The rows of a group lie close to one hidden flat surface of 11 dimensions, which passes through zero. Surfaces can cross.
Some rows, each with its group after it:
[-15  -5  -4 -17  12  14   9 -13  25  -5 -34  -5 -29 -31 -35 -18  13  16
 -50 -46] : (2)
[ 65  24   0  16  50  12 -28  21  35  21  -9  21  37  67  32 -33   8 -35
  47   0] : (2)
[  48 -107   14   16   40   -4   -9   11  -47  -51  -29  -10  -18  -11
  -94  -60    1   10  -11   29] : (1)
[ -1 -11   1   1 -16  -3  -4 -22 -10 -11  28 -25 -12   1  -6 -11  16   6
  14   6] : (3)
[-19  22  29  16  -7  17 -17 -11  12   3  28  -6 -22   2  -9  11  -7  55
 -13  14] : (4)
[ 18  16 -20 -36 -36 -12  39  29 -27   9  50  51   8 -18  24  30  18  -5
  35  -5] : (1)
[ 36 -11 -13 -54   5  20 -11  66 -26   3  19 -17  -1 -21 -22  15  41  -4
   8 -37] : (1)
[-33   7  -2  12 -39  -3 -15  39   7  39 -23  18  27  13  13  29 -23 -42
  41 -43] : (0)
[ 34  19 -21  27  22 -14  -4   7 -31  -2  39 -73   2 -39  -6  19  23  42
  -9 -28] : (2)
[  0 -20 -11  -9  37   8  11  -9  -2 -27 -12  -4   2  17 -34 -34 -19   9
 -16 -25] : (4)
[  3 -19  22  -2 -15  11 -15 -28   0   8  -9  11 -12 -15 -17   4 -19  13
  -5 -23] : (1)
[ 24  35  10  13  -5 -35 -22 -10  -8  37  33   2   9 -15  44  -1  31  15
  -3   5] : (1)
[ 18  35  19  51  44 -58 -37   4  16  41 -15   1   7  -3  19 -43   4  49
 -53   0] : (4)
[  4  -9 -16 -11  26  35   7  26   4 -22 -11 -25  -1  -5 -21  15  -6 -12
   3  -6] : (0)
[ -5  32   5 -34  17  41  23 -19  14  23  17  26  16  25  -2 -13  65  -9
  48 -65] : (2)
[  4  14  19  17  25   7 -13  10  17  13 -36   2  -1   1   4  -5  16  -6
 -13  26] : (3)
[-14  49  -9 -27  21 -25  10  12  15  17  14   1  -2   2  30 -25  75  -7
 -21   5] : (1)
[  8 -15 -31 -36 -12  25  43   4 -28 -46  37 -17 -12 -15 -47  29 -44  54
  -8 -37] : (0)
[  2   1  38  19  -3 -16 -12 -81 -20  11  17  -2   7  11   7  -3  -5  23
  19   4] : (4)
[ -5  16  19  11 -70 -20 -14  23   9  44  -1  11 -26 -46  16  14  52  -9
   5   5] : (4)
[ 32   3  -2   6  18  10  -1 -64  11  19 -46  46  15 -33  52  38 -13 -52
   3  28] : (2)
[-42  33 -14  -8  18 -26  35   2  15  -8   5  -4  -4  26  -3 -42  30  19
 -30 -11] : (0)
[ -9  30   9 -36  50  73  28  10  55 -14 -27  16   4  70 -51 -26 -16  37
  -5 -65] : (3)
[-23  12  15  18  -2 -42 -10  21 -15  17  32 -24 -19  -2 -29 -42  32  63
 -37 -34] : (2)
[-27   7   5  -2  16 -17  24 -61  -4  -4 -10  25  11   6  26  -3  16 -33
   9  44] : (1)
[ 20 -15  -8 -54 -17  53   4  21  12 -20   3   7  -6  17 -10  16  -8 -24
  19 -16] : (4)
[-19  30   3 -28 -14   9  26 -17  33  -2  16  39   2  58   6 -29   7   5
  17 -17] : (0)
[-17 -13  -8  27  22  10   5  -6  -4  20 -52  13   8 -46  10  28  24 -69
  14  14] : (2)
[  9  -5  47  -1 -32  -5 -22 -68 -10  28  12  11  -4   3  -6 -12  19  21
  25 -31] : (4)
[-54  20 -20  23  14  -2  10  77  -7  19 -30 -10  25 -37  14  50  23 -43
   7  17] : (4)
[-20 -14 -21  71 -37  11  28  83   6  13  -6  32 -23 -54 -44  36 -12  10
  27 -21] : (3)
[ 15 -18 -21 -20  -9 -10   3 -66  -2 -23  24  -7 -18 -25  21   7 -32  -5
 -28   3] : (3)
[-31  26 -18 -31  -7  19  28   2  15 -12   5 -39 -33 -16  -8  -7  67   2
 -12 -13] : (2)
[ 61  32  10 -81  10  31  -5  -1   3 -11  57  15   7  63  21 -11  14  25
  15 -10] : (0)
[ 19  21 -40 -14  49 -37   1 -76  -3 -32  19 -32  17  15  75   1 -33 -22
 -32  44] : (3)
[ 30  -8 -29   3  69 -22  -5  23 -49 -26  -3 -73  30 -23   9  19  17 -11
 -24  49] : (1)
[ -9  -2 -30  66  -5 -10   0   3  39  -9  -1  -6 -56 -52   5 -16  33  -8
 -15  37] : (3)
[  3 -19   0  13 -28  16 -18  28  10   6 -21  -8 -20 -26 -17   7  -2  -6
  -3 -12] : (0)
[-14   2  -4  -1 -32 -20  30 -18 -25  13  36  33   7 -18   0  19 -12  21
  21 -27] : (1)
[ 34 -22 -20  15 -25 -49 -18  14 -26  23 -29 -25   2 -56  14   0  37 -39
  -6 -10] : (4)
[ 67 -17 -13   8  24  -3 -42 -10  -3  15  13  13  13 -14  32  13 -42  -8
  -6 -26] : (3)
[-53  27  39 -50 -23   1   6 -11  24  17  18  50  -5  59   8 -38  37   2
   4   7] : (2)
[  8  -6  28 -40 -41  69 -43  28  31  -2  -7  -9 -51 -44  12  54  17 -15
 -21  58] : (4)
[  9 -16  16  -4   5  24 -19  -5   0   1 -12   6  -3 -14  -3  21 -20  -3
 -11  11] : (4)
[-46  22  22 -20 -26 -14  30   0  11   4  11  17  -5  51 -14 -50  49  10
  15  -3] : (3)
[ 12 -12  10  64 -27 -71 -17 -12 -19  23  11   1 -18 -54   6  -9  -8  43
 -39  15] : (0)
[-22 -28  36 -20 -20  22 -14 -77  10  -1 -38  30 -21  -6   5  -5   6 -37
  -2  44] : (2)
[-38  15   5 -23  87  11  16 -56 -39  10   0 -13  73  30   5  13   7 -21
  34 -55] : (1)
[-14  -9  11 -24  -6  26 -13  28 -12  16  -5   1  22  10 -10  20   3 -29
  39 -48] : (0)
[-27  42 -22  -7 -32 -17  23   7  42  -9  -4 -16 -14  32   9 -23 -24  27
 -34 -22] : (0)
[ 25   3  -3   7  27   7  -5 -44   5 -21  -9 -46  -7 -11  -3   5 -30  32
 -43  19] : (3)
[ 32   6   7   1   5 -11  -7 -25 -35  33   9  14  18 -55  21  52 -12  23
  -8 -24] : (2)
[ 49  29 -15  -9 -50 -17  -3  17  40   4  11  25 -43 -20  30  -4  -5  31
 -45  18] : (2)
[ 41  13 -49  16  22  20  -4  15  18 -32  53 -50 -11  10  30   2   2  -8
  24  16] : (3)
[  2   2   6  13 -45 -10   3 -27  17  -2   4  11 -31 -17  42   7  14 -21
   2  77] : (1)
[ 23 -17  13  -3  13  33 -64  39  -7  18 -29 -67   4 -16  -3  21  27 -38
  11 -12] : (0)
[ -9  -6 -18  28  14  -3  12 -39   5 -32  36 -33 -20  14 -15 -36  14  16
  10  -4] : (3)
[-19   5  44  26  10   6 -23   3 -12  49  -5  45  30   2 -12  14 -19  22
  19 -50] : (4)
[-31   6  28 -28 -21 -15  -9 -29 -10  17  18 -10   2  23   1 -15  33   3
   7 -33] : (0)
[ 36 -10  13 -39  -5  29 -34 -23 -33   1  25 -64  -9 -39 -19  32   3  44
 -20 -58] : (1)

New rows. What belongs after each?
[  2 -20  14  20 -30  38 -28  23  14  10 -10   9   6  13  -8  19 -34 -11
  37 -17] : (1)
[ -9  32  15 -17  21 -18 -32  75   9  31  -2 -14   0   4   5 -24  41  21
 -42 -12] : (2)
[  3  46  17  19  14   7 -55  29  45  50 -32   0  14  16  59   6  24 -37
   6  12] : (1)
[ 24  -7   9   0 -47   4 -44  49   8  17 -11 -23 -50 -69   3  18  35   3
 -35  10] : (4)
[-17 -13  -2 -74 -39  44  11 -21  -5 -19   1 -34 -40 -49 -12  36  37  -9
 -23 -16] : (1)
[ 38 -14  11  -2 -20 -11 -14 -39 -17   1  14 -20  -4  -8   0   0 -10  22
   1  -8] : (4)
[ 61 -19   4 -12  28  35 -10 -27 -14 -20  10   7   8  -5  20  29  -9 -21
  30  58] : (0)
[-23  -4  28   9  12 -32 -23 -26 -13  12 -13  -3   6  -7  12  -8  -2   7
 -28  36] : (2)
[-33 -12   7  40  -3  39   6  30   9  -5 -34 -15 -27 -36 -35  18  39 -21
  15  27] : (3)
[ 38  14 -24 -27  -3 -32  39  42 -39  10  65  52  31   9 -23   7 -36  69
   9 -89] : (1)
[ 25 -10  -7  -8  14 -17 -26 -54 -15  -8  -1 -30   4 -29  51  19  -8 -28
 -22  50] : (3)
[ 11   5  -6  -2  43  41 -25  34  40 -30 -27 -63  -4  60 -21 -39  -7  -8
 -11   9] : (1)
[-56 -22  13  -4  -1  15   8  23 -30   0  11   0  37  29 -12  13  11 -40
  57   7] : (2)
[ 17 -36  18 -44 -57  17 -45  22 -11  33 -13  38  -9 -48  23  40  21 -60
  15   0] : (3)
[  0 -10  21 -52  -7  32   0  10 -13  15  20  36   2  11 -12   1  46 -21
  39 -22] : (0)
[  8   4  30 -27 -28  -1 -10 -13  -1 -12  59 -16 -15  50 -19 -39   3  62
   0 -17] : (2)
[  6  14 -27 -53 -15  57   8  -9   9 -32 -11 -44   3 -13  16  73 -59   2
 -20  -9] : (1)
[  4  -8  -7   0  -3  -5   2 -15   5 -22  -4  -5   1  21   6  -3 -36  -1
  -8  32] : (2)
[-12  19 -42 -20  22  40  37  67   2  11 -18  27  41 -10  -5  54  -9 -41
  35 -60] : (2)
[ 18  -7  22  19  31  70 -31  28  27  -5 -50 -45 -34 -27 -42  12  30  -1
 -15   3] : (3)
[-18  15   1   7   6 -19  11  39  36   7  -8  46  -1  53  -8 -60  -1  10
  -7 -14] : (2)
[-44   5   1  55  -1 -42  24 -18   7  -7  15  12 -18  -6  -8 -27   2  34
 -22  32] : (4)
[-30  12 -13 -38 -50  14  11  53  33 -18  -3 -12 -40  -2  14   0  34 -25
 -24  45] : (2)
[-20  24 -11  39 -19 -18  11  32  17  12  18  16   5  23  -9  -7 -38  36
   1 -38] : (1)
[-31  18 -31  81 -34 -46  15  38  45   3 -36  -5 -26 -17   2 -17 -44  21
 -39  -2] : (0)
[-44  -8   4  23 -33   2  34   6  21  13  -4  56 -23 -11 -30 -15   8   2
  12 -18] : (3)
[ 42 -11  39   1 -37 -28 -54 -24 -55  28  39 -25  26 -15  43  31  13 -13
  38  26] : (0)
[ 19  -6  21   6  -5 -13 -18   0   1  18   5  27  -4  -1 -12 -19 -16  28
 -12 -23] : (2)
[  0  -2 -17  43   0 -15  23   8   9   2  13  10  -6   3 -18 -30  11   9
  23 -20] : (2)
[-37 -12 -22  14 -20 -19  40  15   7 -25   4   9 -18   2 -44 -25 -36  36
 -29 -28] : (2)
[ 62 -12 -14 -47  20  -5 -16  -6 -26 -39  13 -76 -33 -33  -9  -7  30  26
 -63  31] : (1)
[-26  -2  16  19 -37  10   1   8  34  13 -14  51 -17  22  -5 -17   2 -16
  24   7] : (1)
[-13 -18  -4  15 -11 -15  31 -51  -9 -18  -4  26 -28 -42  -4   7  -3   5
 -20  52] : (0)
[-44   9  11  36 -39   1  16   8  52   8  -6  58 -22  46 -19 -47 -12   9
  19 -15] : (1)
[  9  11   7  61  27 -46 -23 -13 -23  12   8 -34  11 -22  18  -1  -9  30
 -21  34] : (4)
[ 22  -9 -40   3  37 -51  19 -11 -29   4 -55   1  36 -50   5  29 -75  10
 -64 -42] : (4)
[-12 -23 -24  -8 -43  25  30  35  11 -52  32 -24 -30  34 -61 -24  -5  23
  24 -10] : (1)
[ 11   9 -28   3  -5  -1  -1  79  21 -14   0 -27 -14   6   6  -1  14 -18
  -7  34] : (1)
[ -9  23  11 -31  -9   8  -6   4  19   1  17   1 -11  29  10 -23  32   4
  -4   7] : (2)
[-11 -32 -15  23  43  26  17  -9 -18 -30 -22 -16  14 -10 -59   8 -46  15
   3 -38] : (0)
[-40  15  21  26  32 -10 -12 -25  -6  18 -18 -20  15 -11  12  14  21  -8
  -4  29] : (4)
[  0 -25  18  -6  24  34  16 -45  -3 -12   2  23   2  31 -36 -17  -5   2
  31 -20] : (0)
[ -5  20  11 -45  46  11 -13   2 -10   7 -11 -21  15   1  -2   7  -2  23
 -38 -41] : (2)
[  6   1  11   7  18  -7  -7 -10 -27  -6  13 -34  27  26   0   1   1   7
  22  11] : (3)
[ 54   8   1 -45  19  21  12 -17   1 -15  30  44   7  13  22  16  -1   0
   9  43] : (0)
[ -2  -9   9  -4 -15  -4  -2 -17 -22 -14  29 -28 -13 -12   0   4  30   2
  13  24] : (0)
[-44 -40   8  26  53 -48  18 -53 -22  27 -70  29  32 -11 -43 -63  25 -33
 -11 -69] : (4)
[ 38  10 -40  56  21 -22   7  19  12  11 -19 -18 -20 -69  -6   5  16  12
 -30 -19] : (2)
[-32 -26  24  -4 -41 -35 -14  41 -18  36 -16  33 -15 -41 -30 -23  32   8
 -25 -43] : (3)
[  2  43 -35  -5  22  21  51 -53  46  -7 -21  17  -9   3  30  -9  41 -31
   4   5] : (2)
[-37  19  19   8   5 -11  12 -21   3  21  -2  16  10  24   2 -19  31  -7
  19 -17] : (4)
[ 65  51 -31 -15  69 -35 -23   8 -14  13 -43 -46  63   0  73  37 -30 -19
 -41   3] : (4)
[ -1 -21   7 -22  -1  56   3 -25  31   3 -48  20 -12  -6  -8   4  34 -66
  31  -8] : (2)
[ 29  16 -13   5 -11   3   5 -14  40  -8  11  27 -26   6   6 -17 -22  35
 -24  -2] : (3)
[-23 -22 -18 -40 -20 -23   1  44 -45   7   1  -6  23 -30  -3  33 -12 -19
 -13 -46] : (3)
[-20   4 -19 -11   0 -20  33  -9 -19 -16   4  28  34   7   8  39 -88  20
 -18   6] : (2)
[ 29   9 -10   7   1  -2  -9  10   4  -9  11 -19   8  13  19   1  -7  -6
  12  18] : (2)
[ 40 -30 -30  39  -6 -15 -16  61  12 -26 -14 -45 -36 -26 -52 -25 -45  49
 -54 -21] : (2)
[-29 -29   4  16 -28  29 -11 -22 -13 -16  -4 -63 -14 -12  -9  19  32 -45
  42  27] : (0)
[  1  -5  19  11   6  19 -36  22  33  18 -29 -23 -13  19 -23 -35  23  -2
  -5 -41] : (0)
[-16  -5 -27  25  25   8  31  -8 -13 -12  -4 -11  20  -9 -15  17   3 -19
  31 -21] : (2)
[ 46  -9  34  57 -61 -57 -44   3  -4  32  48  33 -29  -7   5 -35   6  46
  14  24] : (2)
[  7  50  -3   7  40  -5  19 -25  43  17 -14  70  35  59  68  -7 -11 -42
  23  48] : (3)
[-33   2  33  43  48   5   3  20   1  44 -66  61  41   5  -9  13   1 -33
  25   7] : (3)
[ 26 -21   7  10 -54   1 -42  19 -11  -6  23 -69 -31 -17 -34  -6  -2  45
  -8 -46] : (0)
